The groups are shells around one centre, one inside the other: the same stretched ball of 5 dimensions in 8 sizes.
Some rows, each with its group after it:
[ 49 -36  17   3 -17 -23   7  20 -64  -2 -25  29 -30] -> X
[ 27 -15  39 -18 -64 -27 -13  -4 -12  42  23  47 -33] -> S
[ 47 -43  63 -10 -24 -11 -21 -21 -57  28  39  42 -10] -> K
[ 56 -43  47  -8 -28 -18   6   2 -43  30   1  46 -42] -> H
[ 40 -35  52 -14 -40 -22 -22 -21 -30  31  43  38 -28] -> H
[ 44 -35  11   4 -24 -30  -1  17 -56  -7 -21  24 -33] -> A
[ 35 -13   6  -2 -18 -17   8  19 -65  -2  -3  17 -17] -> S
[ 65 -41  25  -1  17  -8  20   0 -71  -3  22   6 -40] -> T
[ 46 -45  27   5  -8 -22 -18  -2 -77 -13   6  19 -10] -> A
[ 35 -32  30  -6 -56 -36 -16   5 -27  20  -9  45 -35] -> S
[ 38 -14  31 -10 -27  -7  10  11 -58  26   9  36 -15] -> X
[ 47 -48  44  -4 -42 -32 -16  -2 -37  20  -6  48 -37] -> X
[ 55 -35  32  -4   3  -8   7  -3 -69   5  27  16 -26] -> Q
[ 52 -40  19   5  -3 -18   5  12 -75  -9 -10  20 -24] -> Q
[ 33 -14  21 -12 -47 -26   2   9 -25  26   8  34 -39] -> X
[ 27  -7  32 -13 -51 -15   3  15 -43  36  -2  50 -14] -> Y
[ 47 -18  19  -7   0  -6  15   3 -63   6  32   7 -27] -> S
[ 37 -36  41  -6 -35 -24 -25 -11 -48  14  23  34 -16] -> Q
[ 51 -46  38   2 -22 -20  -5  10 -70   8 -20  45 -18] -> Y
[ 63 -45  27   4  21  -5  13   4 -91 -11  11  10 -21] -> K
[ 51 -31  53 -17 -42 -14  14   2 -26  51   7  56 -47] -> T
[ 41 -16   1   1 -19 -20  23  34 -62  -1 -31  24 -31] -> A
[ 55 -36  39  -6 -24 -14  18  15 -54  27 -16  48 -36] -> Y
[ 36 -32  58 -15 -64 -25 -16  -4 -25  48   5  66 -27] -> K
[ 34  -6  30 -20 -34 -12   6  -5 -27  35  46  24 -34] -> Y
[ 55 -33  37 -10 -10 -12  10  -6 -46  20  31  22 -42] -> H
[ 45 -29  18   1  -4 -12   4  10 -78  -6   3  17 -13] -> Q
[ 34  -7  18  -7 -20  -7  13  18 -69  13   3  27  -8] -> A
[ 41 -21  25  -4 -10  -8   4   8 -75   5  12  22  -7] -> X
[ 44 -39  39   1 -15 -14 -13   1 -79   4   3  34  -2] -> K
[ 37 -22  54 -24 -65 -25  -7 -13   2  59  35  53 -51] -> T
[ 50 -26  17  -5  -5 -15  12   3 -54   3  24   8 -39] -> A
[ 32 -35  48  -9 -68 -33 -23   2 -27  36 -12  65 -24] -> T
[ 41  -5  30 -20 -28  -7  22   2 -28  40  39  25 -44] -> Y
[ 54 -43  32   1 -17 -19   5  13 -66   8 -19  39 -27] -> H
[ 43 -51  55  -7 -62 -38 -27  -6 -24  33 -10  64 -36] -> T
[ 35 -33  58 -12 -38 -16 -31 -22 -50  28  43  42  -4] -> K
[ 37 -22  21  -8 -28 -22  -5   0 -42  11  22  20 -31] -> H
[ 47 -22  22  -4   1  -5  13   6 -74   4  21  13 -17] -> Q
[ 51 -48  27   6 -15 -25  -6  11 -70  -6 -20  32 -23] -> S

New rows. What belongs after each?
[ 54 -38  41  -6 -22 -15   9   7 -54  24  -4  43 -33] -> X
[ 37 -20  28 -11 -26 -18  -8  -9 -40  16  40  17 -28] -> K
[ 37  -6  38 -24 -46 -12  15  -1 -13  53  37  38 -47] -> Y
[ 38 -30  27  -1 -35 -23  -4  17 -62  10 -24  44 -15] -> K
[ 49 -49  55  -6 -37 -23 -15  -6 -45  26   3  52 -27] -> H
[ 40 -36  25  -1 -33 -31 -16   1 -46   3   2  28 -28] -> H
[ 36 -31  18   0 -37 -32 -13  11 -50   0 -13  32 -23] -> A
[ 47 -21  34 -10 -11  -3  16   6 -63  22  19  29 -22] -> Q
[ 62 -47  20   3   6 -20  10   4 -65 -10   5  10 -44] -> Y
[ 28 -10  44 -18 -41 -10 -12 -12 -40  36  48  35 -11] -> K
[ 53 -49  24   7  -5 -22  -8   6 -78 -14 -10  22 -19] -> S
[ 38  -7  19  -7  -7   1  20  17 -77  12  12  21  -6] -> Y
[ 26  -8  43 -22 -64 -20  -6  -3 -15  51  26  50 -29] -> S
[ 53 -52  38   3   0 -18 -19 -13 -77  -9  23  18 -13] -> A
[ 47 -49  58  -7 -37 -23 -21 -12 -46  26  12  51 -23] -> H
[ 27 -22  21  -7 -61 -37 -15  10 -24  19 -10  42 -33] -> T
[ 37 -33  46 -12 -58 -29 -16  -2 -25  36   3  55 -33] -> Q
[ 46 -53  33   3 -41 -40 -23   3 -44   3 -20  43 -34] -> T
[ 56 -30  31  -6  -2  -6  20   6 -64  15  14  23 -32] -> Q
[ 51 -21  35 -10 -11  -1  25  12 -63  27   9  34 -26] -> A
[ 50 -18   2   0   7  -9  28  22 -74  -8  -1   5 -31] -> S
[ 24 -10  46 -20 -57 -17 -18 -12 -25  44  42  43 -16] -> K
[ 47 -43  46  -5 -48 -27  -4  10 -40  31 -24  61 -34] -> T
[ 60 -53  30   4 -12 -25   2   8 -62  -1 -16  31 -39] -> S
[ 49 -58  51  -1 -46 -35 -22  -3 -40  20 -16  57 -33] -> T
[ 36 -17  30  -7  -9  -4  -4  -1 -77   8  32  19   3] -> Y
[ 52 -41  46 -13 -37 -26  -3 -11 -19  33  24  38 -56] -> Y
[ 52 -31  22  -2 -18 -17  19  21 -58  11 -21  34 -36] -> Q
[ 34 -31  53 -16 -47 -23 -29 -26 -25  33  52  37 -25] -> Y
[ 54 -39  33   0   1  -9   4   2 -78   2  11  23 -17] -> Q
[ 43 -32  48  -9 -13  -8 -16 -18 -66  16  47  25  -6] -> A
[ 46 -45  19   7 -15 -28 -13   9 -71 -15 -16  24 -19] -> K
[ 31  -6  12 -12 -60 -28  19  31 -19  33 -28  47 -46] -> T
[ 37 -46  49  -6 -52 -34 -36 -13 -36  20  11  48 -21] -> A
[ 45 -50  55  -6 -44 -29 -26 -12 -40  25   8  52 -26] -> H
[ 20 -17  39 -14 -63 -28 -30  -8 -27  30  25  44 -13] -> T
[ 49 -30  21  -1 -21 -18  18  25 -62  11 -29  38 -32] -> S
[ 38  -3  36 -23 -39  -6  23   6 -25  51  29  39 -41] -> K
[ 41 -22  15  -3 -13 -16   3   8 -63  -1  12  14 -21] -> Q
[ 49 -38  48 -10 -16 -13 -12 -19 -52  19  46  25 -24] -> H
